The rows are grouped in 4 different ways at once. Each group adds its own fixed numbers to the row, and there is some noise. The rows also spread widely along 13 directions, which tell nothing about the answers.
Known rows, each followed by its group in each grouping:
[ 12 -18  11  26  -3  -6 -10  -5  11   2 -23  -8 -10  10  18 -16 -14   9
  -3  -2  -2  -6   0   5  10   8]  Q_531 pesir Q_150 (1)
[ -9  12  10 -16 -12   1  23  -2  -4  -3  26  12 -23   0 -27  -7  -6  -3
  -3   0  20 -26 -18 -15 -12 -11]  Q_163 gek Q_848 (0)
[ 22   5 -21  10  32  -8  -3   3 -16  39   0  18   4   6  10   0  12  11
   0  -3 -33  15  -1  15  10  26]  Q_343 gek Q_140 (3)
[-14  -1   6  32  12  -4  -3   2   5 -16 -20   7  -7 -13   9  -6 -19  -6
  -2   6 -18  30 -11   7  20  -5]  Q_293 dede Q_150 (1)
[ 26 -39 -13   1   2  -9   6 -21   3  -2 -18  -5   9  17  21  33   1   6
  -3  26  11 -16 -12 -12  -1  16]  Q_531 sofuv Q_848 (0)
[  5 -16   3 -22  12  -5  11 -12   3  -5   4   4 -20  11  17  14   5  20
   5   0  -5 -11 -22   3  -4  28]  Q_119 dede Q_140 (2)
[  7   7 -15 -19   2 -13  -4  18  14  -8 -27  -1 -20   6   6  15   9 -11
  16  18  19 -12  -7   8  17 -18]  Q_163 pesir Q_712 (3)
[ 20   5  -3  -8  23 -15  21  24   6 -14  25  21 -23 -13 -10   0   3  13
   1  -6 -44   2 -26 -23  16  21]  Q_343 sofuv Q_712 (2)
[ 21 -43  -6  14  14 -17 -27  16  19  -7 -36  -5  17 -13  31 -11 -15 -18
  13  28  10  11   9   7  27 -12]  Q_293 dede Q_787 (2)
[-20 -11 -14  14 -22  14  -5  -1 -15  -6   7   9  -6  -8   3 -19 -30 -33
   5   7   9  12  12  11 -13  -7]  Q_119 dede Q_19 (1)
[ 22   3 -14 -19  10   8   7  23  27  -8  31   1  18 -11 -28   4  22  -2
  19 -16   8  -4   0 -12  19  -7]  Q_330 dede Q_19 (1)
[ 24  -8  -3 -13  -8 -13  -4   8  12  -7  -8   2  20   7  -4  24  14   0
   3   6  15 -21  11  -3   4   4]  Q_330 dede Q_787 (1)
[  3  -9   4  -5 -47 -10  -4  -4   1 -30 -25 -37  10   3  22  13 -21  -6
  -8  14   9  -2  18   0 -23 -18]  Q_163 sofuv Q_848 (2)
[ 14 -22 -19 -15  -3 -17   3  13   2 -18  -1  16  -5   1   6  22  -3  -8
  14  29  27 -24 -15  -8   0  -3]  Q_293 dede Q_19 (0)
[  7 -10 -10   8  15   4   5  -5   8  -1  -7   9 -26  13   4   4  -8  16
  11  -2  -6  -3 -15   2  20  15]  Q_293 sofuv Q_787 (0)
[  5  23 -31  30  -4 -25   7  12 -31   4   6  40  -7  -9 -17   5 -10  -8
  -8   6   1   0   8   2   7   6]  Q_119 pesir Q_150 (2)
[-16  15 -36 -11 -23  -6 -12   7 -30   3  -7   5   7  11  13  23 -17 -20
   8  16   8  10  17  25 -21  -1]  Q_293 pesir Q_787 (1)
[-10  16  36   1  -8 -27  -3   7  18  -8 -37  -6 -25   6  15 -15  -5  -1
  -3   9   3 -27 -21   9   4 -21]  Q_531 dede Q_848 (1)
[  2  21  -8  -9 -18   4  11  -5  -3 -14  15 -10  -6  15 -19  23  12  16
  -8 -16  12 -15  -1  -6 -10   0]  Q_119 pesir Q_712 (0)
[  0  10   7 -20 -20 -10   9 -16  -1  10 -11 -34 -17  19  25  11   4   5
 -12  10 -10  -4 -14   8 -34  -9]  Q_119 pesir Q_140 (2)
[  5   0   5  18 -21   0   8   4   0  -4   1   3 -14   2 -14  -8 -13 -25
 -16   3  -8 -10   6 -19  -8  -5]  Q_119 pesir Q_712 (1)
[ -5 -14  34   0 -15  28  18  -4  13  -4  37   9  -3  -1 -26 -18 -17 -37
 -18  -5 -28   1   9 -39 -11   1]  Q_293 dede Q_787 (1)
[ 13 -33  16   6  -3   0 -15 -18  11   3 -39  18  -6  25   7  13   3  -3
   4  -1  24 -37  26   2  20  26]  Q_330 dede Q_140 (3)
[ 29 -23  33  -7  24  -4 -12  13  20   8   3   5  10   1  10 -12   9  -2
  -7  -3 -34  -9   2 -28  15  27]  Q_343 pesir Q_140 (0)
[ 15   0   1  -2  -1  11  -4   6   0   0  22 -18  20   4   4   2   3  16
  -3 -20 -28  16  14 -14  -3  18]  Q_163 pesir Q_19 (0)
[ -4  17 -19  -6  16   0  21 -19 -25  46  35   2  -7   5  -5 -12   6  29
  -4 -11  -4  14 -21  27 -17   2]  Q_531 gek Q_787 (2)
[ -9   5  13 -12  10   8  13 -34  -1   7  -5  17  13  19 -14  38  28  -5
 -25   1  -1 -10   5  -9   9   8]  Q_119 sofuv Q_787 (3)
[ -9   1  17  -2  -3 -19   8 -13  -2  16 -14 -12   3  -3  16  -4  -2 -17
 -15  30   0   2 -26   6 -22 -30]  Q_531 dede Q_848 (1)
[ -6   2   3 -43  -2 -11   4  23  -3  13  12  30  -1  -5  -8  -2   7 -35
   5   9  11 -18  15 -12  -2  -4]  Q_163 sofuv Q_712 (2)
[ -3   6  14  -6 -15 -16  -6   5  -7   6 -10  -6 -10   4  17  -9 -13   2
  -1   7 -15  -5   0  17 -20  -1]  Q_330 dede Q_787 (3)
[ 23   2 -18   3 -24 -22   0  24  -9  -4  14  -4   5 -14  -2 -13 -17 -10
  -2  13   8  -7   4  -4 -16 -17]  Q_343 pesir Q_150 (2)
[ 15  34   4   0  19 -22 -16  31   5  -8  -4  27  24  -5 -15  10  24   7
   4 -25 -13  -6  20   6  35  16]  Q_343 dede Q_140 (1)
[ 24 -25 -18  23   9  -5   8 -19   9 -30 -11   7 -16  12  -6  21  -2  41
   8  -6  29 -25 -23   9  27  23]  Q_119 dede Q_787 (1)
[-11   3  11  -6  11  -5  -4  24  10 -13   2  31 -10 -15 -19 -19  -4 -24
   6   0  11 -12  -2  -4  26  -9]  Q_343 gek Q_712 (1)
[-25  -7  11  -8  10  11  14 -20   0 -10   1  -5  -2  -9  -1   5  -8 -13
  -8  14  -5  15 -23   1  -2 -19]  Q_293 sofuv Q_848 (3)
[ -8  11   3 -17   1 -16 -10  -2  -6  -4 -11  -5  15   2  13  17   8   9
  -3  14  10   0  -6  18  -6  -9]  Q_343 dede Q_787 (0)
[ 40 -26  -7   2 -29 -12  -5  12   8  -8  -9 -30 -12  18  26  -4 -23  12
   6  10   4 -30  -5 -11 -23   6]  Q_293 pesir Q_848 (0)

New rows. What belongs after each?
[ 10  -8  11  11 -24 -26 -13   1  12  -5 -47 -16   7   5  17   4   2  -5
  -2  20  33 -26   5  13  -2 -28]  Q_330 dede Q_19 (1)
[-10  36  -4 -20 -20  -1  -5  28  -2   9   9   2  -4   1  -7 -14  -4 -13
  13 -16  -5  -4  16  11 -10  -6]  Q_330 gek Q_848 (1)
[ -7  40  21   7  -3   2  -5  14   9  23   1 -20  11  -6  -1 -19   8 -21
 -15  -7 -37  35  15  -9  -3 -26]  Q_163 pesir Q_150 (0)
[ 33  -2  -1   9   6  -5   4  17   8  11  14  29  -5   3 -18  -8   4 -15
  -4  -5 -22 -14  18 -27  19  15]  Q_343 dede Q_787 (2)
[ 17 -11  -8  30  42 -35  -9   8  -2 -14 -14   6  29 -25   5   6   9  31
   0   9   2  11 -29  15  36  -3]  Q_531 pesir Q_19 (1)
[-29  -8  15 -10 -19 -15  -4 -10 -19  -7 -25 -18 -45  17  56  -8 -34  32
   6  11 -15  -7 -30  28 -36  12]  Q_293 sofuv Q_19 (0)
[-14  -2  36   9  11  -9   1 -28   6  22 -42 -25 -23  14  37 -12  -4  18
 -15  12 -24   9 -29  22  -6 -16]  Q_293 sofuv Q_787 (3)
[-18   6 -11  -7   6  13   7   6   1   0  13  18 -19  -1  -5  -4  -7 -15
  15  -2  -2   7 -10   5   7  -3]  Q_293 dede Q_19 (1)
[ -3   4  18 -21  -3  -3  -4  -5   9  21 -12 -27  -5   7  16 -19   9   3
  -2   3  11  -6 -11  22 -18 -30]  Q_343 dede Q_712 (3)
[-13 -13 -15  -6 -20  10 -32 -11   1   3 -32 -30   9  14  26  -8 -15   9
  21  -2  44   3  25  52  -3 -14]  Q_330 gek Q_787 (3)
[  9  21 -11  18 -18   0   5  -7 -15   3   7   4   4  12 -10  18  -1  -4
 -17  -2 -22  10  16  -8 -10   5]  Q_343 dede Q_787 (0)
[ -5 -20 -13   3 -31 -20 -38  20 -31 -25 -17  12  22 -10  21 -13 -41 -20
  14  12  28  -7  39  35 -14   7]  Q_343 dede Q_140 (3)
[  0   4  25  27  -3 -26 -12  10   2 -34 -28   2 -25   8  20  -1 -24  32
  -3  -5 -23  -8  -9   5  14  20]  Q_293 dede Q_787 (0)
[-27  31  11  -8  -3  -9  -1 -11 -33  14   4  10  17   1   5  12   5  10
 -18 -15 -17  17  19  12 -15  11]  Q_163 dede Q_848 (2)
[ 22 -32   2  -8   6  -6  -4  15   9 -38  17  15  33 -13  -9  21  -5  -9
  -6  13  -7  -6   4 -27  16  20]  Q_343 gek Q_787 (1)
[ 33   4 -24  32 -18   6   5  -8  15   8 -24 -20 -20  22  -3   7   0   1
   6  -6  -8   3  12   7   7  -3]  Q_330 dede Q_140 (3)
[  9  18   9   9  19 -16   7   9   8 -46   2  11  -3  -4  -9  29  10  36
  -1 -20 -27  -1 -20  -3  27  32]  Q_119 dede Q_140 (1)
[-23  13  35  -3   3   5  -8  13  14 -19   9   9  -3 -11 -18 -30 -11  -2
   0 -29  -2   0  18   4  28  -9]  Q_293 sofuv Q_787 (2)
[-16  23 -13  -5   3  -2  -2  26  -3   1  16   7 -17 -16  -1 -25 -14   3
  17 -13 -13  24   0  18   7   0]  Q_330 gek Q_150 (2)
[ -1  19  -2   6  -7  -6   4   1  -9  -6   1  43 -14  12 -32  18   7 -21
  -6  -4  16 -32  15 -15  15  14]  Q_119 pesir Q_140 (0)
[-11  -1  -2   0 -13  15  14  -4  -5 -10  11  19 -11  -1 -16   3 -17 -39
  -1   5 -12   9  13 -13   0   6]  Q_163 sofuv Q_140 (1)
[  3 -25  11 -22   8   7   6  -4   6   4   4   3   5   9  18  11  -3  -9
  -1   7 -23  -4  -7 -17  -6  22]  Q_293 sofuv Q_848 (1)
[  0   8  13  15 -22 -10  10   4  12 -32  -9 -26 -32   0   9 -15 -25  31
   2  -5   1  -3 -27  11  -4 -12]  Q_163 gek Q_150 (1)
[ 20 -11  18  13  26 -24   8  -2   4  18 -18   7 -14  -2   8 -11   8  28
  -7  -1 -18 -15 -22   3  11  10]  Q_330 sofuv Q_712 (3)
[-32  28  -3 -19 -40  -6 -12   4 -18   3  -4  -2   4   4   2  -1  -9 -34
  -5  14  34  -8  20  15 -30 -29]  Q_119 pesir Q_150 (0)
[ 12 -30 -26  42  37 -17   6   8   6 -18 -17  19 -44 -16   9 -17 -32  16
  22  28   2  10 -49  11  40   1]  Q_293 gek Q_787 (0)
[ 19   3  -8  -3  11  -7  18 -10  24 -16 -13  14 -22  21 -11  33  22  32
   6 -11  21 -35 -23  -4  31  16]  Q_119 sofuv Q_150 (1)
[  0  28   4 -17  -4 -18   2  17  -9  -8  23  -8  23 -18 -13  -9   2   8
  -7  -5  -8   5  -7  15 -11 -23]  Q_343 sofuv Q_787 (3)
[ -3  -8  14 -17 -13  10  14   2   1  -5  33  -9  12  -9 -10 -12 -14 -14
  -6  -4  -6  -4  -5 -16 -21  -8]  Q_293 sofuv Q_848 (1)
[  1  -3   9 -27 -19   8   4  -2  15 -15  -2 -33 -13  17  18  14  -1  20
   4 -10 -16  -3  -4  -2 -19  10]  Q_330 sofuv Q_712 (0)
[  3 -39   9  14 -15  -7 -14 -14   1   3 -39   2  -4  10  30   3 -14 -28
  -9  32  10 -18   6  -6  -5   0]  Q_119 pesir Q_19 (1)
[  3  17  12 -26 -15  -3   2  21   2  27  31  -6  18  -7 -14 -27   9 -10
   0 -11   5 -13   8   0 -23 -22]  Q_330 gek Q_19 (1)
[ 11  15 -13  -4  20 -13 -10  27  -2  40   1  40  15  -7  -9 -13  21 -36
   6   8   0  -5  15  -1  18 -10]  Q_343 dede Q_19 (1)
[-11   6 -11  -5 -28  14  11 -17 -30   7  23   6 -23  25  -5   8 -19  10
  -3 -21  -3  -9  15   5 -28  30]  Q_293 pesir Q_140 (2)
[  1   7 -15  15  28 -12   2  25  -4   2  14  23   1 -34 -23 -20  -4 -30
   2  18  -5  22 -14  -7  22 -25]  Q_343 pesir Q_712 (0)
[  0  22   0  -1 -29   1  -4   4  -5  13  -2 -23   0   8  11 -16  -9 -14
  -6  -4 -11   3  14  10 -28 -17]  Q_119 dede Q_848 (3)
[ 24  12 -26  27 -14  10   9  -5  -7  14  11  17   6  18 -29  22   6 -11
  -7 -11 -13   4  33 -18   7  17]  Q_330 dede Q_787 (0)
[-34  10  26  -3 -20 -10 -15  -7 -10  -2 -29  -8   4  -1  13 -11 -15 -28
  -9  15  19   3  12  29 -17 -32]  Q_293 dede Q_140 (3)
[ 14 -13   1   2  -7  11  -1 -12  22  12 -21 -26  -6  13  10  -8   5  -2
   1  -1  13  -6   0   5   4 -18]  Q_343 sofuv Q_712 (1)
[-11  23   7 -14 -10 -10   8  -2   0   8  -9  17 -15  13  -6  19  13   1
  -7  -2   5 -13   5  -1   2   1]  Q_330 gek Q_150 (2)
[  2  18  32  14   2 -16  -7   9   9  20 -15 -27  15 -16  10 -37   1  -9
 -19   7 -21  13 -10   5  -8 -41]  Q_343 gek Q_848 (1)
[ 11  15 -30  21  -1  -4  -3  19 -11 -11  13   4  16 -12  -9   3  -9 -11
   3  -2 -15  23  12  -5   6   3]  Q_119 dede Q_848 (0)
[-36   0   4  -7  -3 -24  -5 -17 -36 -14 -15  22   5  -5  19  19 -16   0
 -10  27   9   4 -14  30 -17   4]  Q_343 dede Q_787 (1)
[-23  -3   7   2 -29 -14   0 -19 -24 -31 -30 -11   1   3  30  35 -25 -15
 -19  32 -26  23   4  10 -29   4]  Q_163 sofuv Q_140 (3)
[ 17   4 -27  -3   4   4  -1  15  13   9 -14  -7 -21  13  20   2  -5   1
  21  -4 -21  10   4   3  15   9]  Q_293 sofuv Q_848 (2)
[ 11 -16   0   3   8 -24 -17  21  -4 -30 -10   3  36 -18  16  15 -12  -2
  -5  16 -21  14   8   1  11   7]  Q_293 sofuv Q_787 (3)
[ 12 -34  11  17  30  21   9 -26  21  10   3 -23   2  -4   2 -14   7  11
 -11  -5  -7  14 -24  -8  14  -3]  Q_119 pesir Q_712 (1)
[  2   3  -4 -25 -13  -2  -5  10 -17   1  29  11  14   6   1   3   1   5
   3 -10   3 -14  12  -1 -21  17]  Q_343 dede Q_19 (0)
[ -7 -11  11  10  15   0  23 -35   5  33 -14 -10 -32   3  22 -13  -2  -1
 -13  28 -12  15 -53   7 -16 -21]  Q_343 dede Q_150 (1)
[-17  12  13   8 -17 -22  -7  -9 -29  13 -16   8   1   8  16  -6 -16  -2
 -14   8   0 -12   7  14 -22   2]  Q_531 sofuv Q_848 (0)
[ 21  -7  11 -10  28   6 -14  11  15  13  17  -3  33  -1  -2 -11  19  34
   9 -42 -18   2  17   7  25  31]  Q_330 sofuv Q_787 (1)
[ 15 -24  10  28   6 -13   1  -4  18   4 -38  -5 -10   0  10  -4  -5 -19
 -11  27   2  -5  -8 -14  14 -24]  Q_293 sofuv Q_712 (0)
[  8  15  -1  -7 -16 -17  -1  15 -13   6   6  -7   1  -6   8 -14 -11 -13
  -3  10 -16   3  -2  13 -28 -11]  Q_343 dede Q_140 (3)
[ -1  19  19 -15 -15  -4   2   0   8 -38  -2 -12   9  12  -3  33  10  23
  -5 -22 -11  -5   6  -1   0  18]  Q_163 dede Q_140 (1)
[-17 -16  -4   7 -47 -13 -20   2 -28 -29 -16  -1  11  -5  16   1 -42 -22
   3  15  18  -1  29  23 -31   7]  Q_330 dede Q_140 (1)
[ 20 -24   9   4 -30   4   5 -13  -2 -23   5  -7  -1  22  10  18 -18  13
 -15  -7 -21 -20  11 -19 -18  38]  Q_119 sofuv Q_787 (1)
[-14 -17   7   7 -21  -5 -19  -9 -18 -12 -24  10   3   4  12  -2 -24 -18
  -3  12  23 -13  18  17  -6   6]  Q_343 pesir Q_140 (1)
[ 11   6   0  16   0 -10  -9  -9  -7  47 -17   1  13   5   2 -17  10 -21
 -13  16  11   0  13   9  -6 -27]  Q_343 dede Q_787 (0)
[ 33  -2 -22 -31 -11  -2  -4  29  22  13   3  17  13  16 -19  22  17 -45
  13  15  28 -34  24 -23  13 -12]  Q_293 pesir Q_787 (1)
[  1 -24 -36 -16  15  18  -4   9  14 -45  14  -3  -2 -17 -10  -5 -19  13
  41  -8  38   2 -15  23  34   0]  Q_343 sofuv Q_848 (3)
[ -9   5   9 -13   1  -5 -11  15  25  -8 -26  12 -14  -4   0 -12   2 -32
  14  16  29 -13  -1   9  25 -31]  Q_343 dede Q_150 (3)
[ -4  22  18 -18 -12   3  -5  15   5 -27  21  13  12   1 -40  -1  12   9
  -3 -38  29 -35  20  -6  15   0]  Q_343 pesir Q_712 (1)
[-17 -18  37  -5  15   3  -1  -7   1 -15  -5  26 -10   2  -3   1 -10  -6
 -10  -2  -7 -21  -5 -17  18  21]  Q_293 pesir Q_848 (3)
[-23 -10  26   2   0  -1 -15  -6  -6 -13  -5   5  20  -3  12  -7 -16  -3
  -9  -5 -15  11  14  12   5  14]  Q_531 sofuv Q_787 (1)
[-10  22   2 -13   9  -8  17 -14   0  -2   4  -5  -6   5  -3  14  13  25
  -4 -11  -4   1 -20  10   4  -3]  Q_531 sofuv Q_848 (2)
[  0  16   4  20  -6 -13  -1   1 -11 -18 -10   4 -23  12  -1   8 -13  27
  -1 -14  -8  -9  -5   7   5  17]  Q_293 pesir Q_140 (0)
[ -2  15  18 -10 -23   3 -13  -1  24 -27 -31 -36  22  15  17  28  11  -6
 -11  -3 -11   3  22 -11   2 -10]  Q_119 sofuv Q_848 (0)
